There are 5 hidden switches. A switch that is on adds its own fixed numbers to the row, and there is some noise. The rows also spread widely along 6 directions, which tell nothing about the answers.
In the rows, 128 means zero.
Some rows, each with its switches (1 for on, 0 for off) after it:
[154 153 104 103 130 113 132 118 120 142 143 145  98 122 161 157 112 118
 116 115 151 115 154  83 130 112 139] | 1 1 0 1 0
[141 148 124  89  99  87 119 138 106 140 120 137 121 173 178 183 116 125
 104 143 188 121 137  69 139 115  91] | 1 1 1 1 0
[189 138 119 149 125  92 135 137 161 111 149 126 147 139 147 137 138 152
 100 131 157 105 165 153 138  88 176] | 1 1 1 0 1
[138  88  53 101 153 120 131 120  96 133 144  76  73 108 214 199 108 146
 147 104 164 107 145  95 143  88 179] | 1 1 0 0 1
[177 130 118 129 136  64 150 123 143 126 131 114 120 150 160 179 142 157
 105 130 156 107 153 119 155  87 150] | 1 1 1 1 1
[148 121  93  99 140 116 138 119 104 147 137 114  86 119 185 172 105 130
 137 114 151 117 142  85 131 102 152] | 1 1 0 1 0
[160  84 152 138 128 117 128 157 119 112 149  59 132 151 152 141 100 151
 131 110 144 106  98 151 146  74 169] | 0 0 0 0 0
[138 128 102 120 121  94 133 149 117 110 130 117 137 165 167 177 147 147
  91 142 195 106 135 110 157 110 123] | 1 0 1 0 1
[149 112 127  79  83 109  91 143 106 131 134 122 122 166 172 166  93 121
 102 133 185 124 139  80 130 117 104] | 1 1 0 0 0
[114 175 139 114  85  94 101 160 123 168 153 133 164 147 175 160 101  88
  82 152 182  92 116 108 152 121 130] | 0 0 0 1 1
[117 163 100 126 131 102 141 137 100 140 146 144 125 133 163 163 115 144
  93 120 164 101 126  87 157 108 125] | 1 0 0 1 0
[205 149 132  93 117  87 140 105 168 131 121 155 114 152 131 151 164 109
 101 143 160 112 169 116 126 130 121] | 1 1 1 1 1
[162 200  87 111 148 158 154 104 140 120 138 166  97 136 128 120 166  90
 136 121 160 101 162 110 115 139 113] | 0 1 1 0 0
[173 162 131 117  92  76 114 155 138 149 147 149 149 151 159 158 126 104
  70 159 166 105 150 101 141 121 137] | 1 0 1 1 1
[197 105 129 101 148 121 143 102 133 145 142  91  66 127 136 153 118 106
 155 101 111 106 136 106 129 103 146] | 0 1 0 1 0
[190  81 138  92 112  88 115 131 117 114 125  90  98 182 155 187 115 144
 109 126 156 119 144  81 142  94  98] | 1 1 1 0 0
[171 128  85 104 156 122 167 106 130 148 124  95  71 129 155 174 166  96
 151 126 143  87 123 107 138 121 142] | 0 0 1 1 1
[143 192 135 150 143  56 138 124 153 137 151 143 140 156 133 176 140 126
  75 124 148  78 153  98 181  99 106] | 0 1 1 1 1

New rows, each followed by its switches (1 for on, 0 for off):
[161 149 112 105 102  84 124 133 135 144 131 143 131 153 176 170 133 120
 100 152 175 114 152 105 137 115 128] | 1 1 1 1 1
[164 205  72 110 151 119 135  96 148 158 158 190  98  87 151 141 144  93
 102 121 145 100 191  92 129 137 162] | 1 1 0 1 1
[132 135 106 128 132 118 155 141 114 127 133 123 123 129 164 149 121 156
 119 124 162 115 117 123 140 102 159] | 1 0 0 1 0
[ 98 227  71 162 121 123 131 187 104 163 180 169 181 109 224 135  94 130
  88 151 184 111 129 118 136 102 183] | 1 0 1 1 0
[138 140 115 135 128  74 167 123 139 111 111 126 130 158 154 177 163 177
 115 135 195 108 139 134 153  91 133] | 1 1 1 1 1
[179  83 117 112 141  78 120 132 106 114 140  71  86 170 166 204 106 161
 112 110 139 114 142  73 164  76 115] | 1 1 1 0 0
[145 155 152 116 107 106 146 123 152 128 124 139 139 155 113 138 160 113
  97 146 178  92 119 137 147 131 111] | 0 0 0 1 1
[154 146 102 157 150  65 138 144 135 140 162 115 136 123 193 184 113 160
  99 126 144  95 158 121 162  72 185] | 1 1 1 1 1
[145  95 104  70 117 104 146  99 117 130  98 110  82 148 167 186 149 136
 141 127 192 117 132  99 134 124 119] | 1 1 0 1 1
[156 164 114 103 132 121 108 111 117 145 163 133  99 135 140 147 104  87
 107 106 140  92 159  70 148 117 111] | 0 1 0 0 0
[156 130  95 100 120  70 114 135 114 159 137 113 116 148 197 206 112 120
 100 141 164 103 154  79 153  99 133] | 1 1 1 1 1
[182  92 174 140  92  54  85 176 144 132 162  59 169 175 180 172  79 138
  92 137 150  98 131 142 156  61 159] | 0 1 1 0 1
[158 138 155 113 109  81 123 143 123 148 139  96 127 174 163 173 105 115
 115 137 155 106 119  97 153  93 104] | 0 1 1 1 0
[163 160 117  69 102 129 116 117 116 149 127 167 100 136 136 146 124  80
  98 137 162 118 144  68 119 156 103] | 1 0 0 1 0
[158 167 132 103 105  94 105 133 130 152 154 164 134 140 154 149  97 109
  87 131 156 113 157  87 139 114 119] | 1 1 0 1 0
[111 155 112 166 137  77 144 174 115 150 160  94 163 141 207 182 114 142
 102 134 163  85 103 136 173  76 173] | 0 0 1 1 1
[196 144 134 110 111 113  88 135 136 138 170 147 122 132 136 133  87 109
  84 122 136 110 181  91 128 108 145] | 1 1 0 0 0
[184 147 108 106 123 117 113 132 130 129 147 141 109 146 153 144 116 112
  98 130 149 117 170  85 123 115 128] | 1 1 1 0 0
[181 151 134 100 116 101 147 114 153 138 121 132 104 161 116 154 170  79
 110 146 158  94 138 109 137 140 102] | 0 0 1 1 1
[141  92 168 100  65  79 131 152 133 111 104 108 167 184 158 165 133 160
 105 157 217 125  92 157 140 112 126] | 1 0 0 1 1
[128 147 109  94 129 114 164  98 117 114 101 149  98 155 140 166 155 152
 132 118 195 118 124  97 140 124  93] | 1 1 0 1 0
[148 221  81 162 163 113 132 128 147 144 188 154 137 108 165 136 130 104
  94 123 139  73 176 123 152 105 173] | 0 1 1 0 1
[213  86 150  97  96 124 146 129 140  85 103 108 112 185 110 133 159 138
 122 141 171 129 128 138 107 124 113] | 1 0 1 0 0
[191 126 142 120 115  61 135 130 156 126 131 123 134 163 150 168 133 145
  95 139 156 109 155 121 152  96 140] | 1 1 1 1 1
[118 157 121 111  86  47  94 166 108 163 153 131 167 170 221 207  86 130
  68 156 194 106 138  78 163  93 112] | 1 1 1 1 1
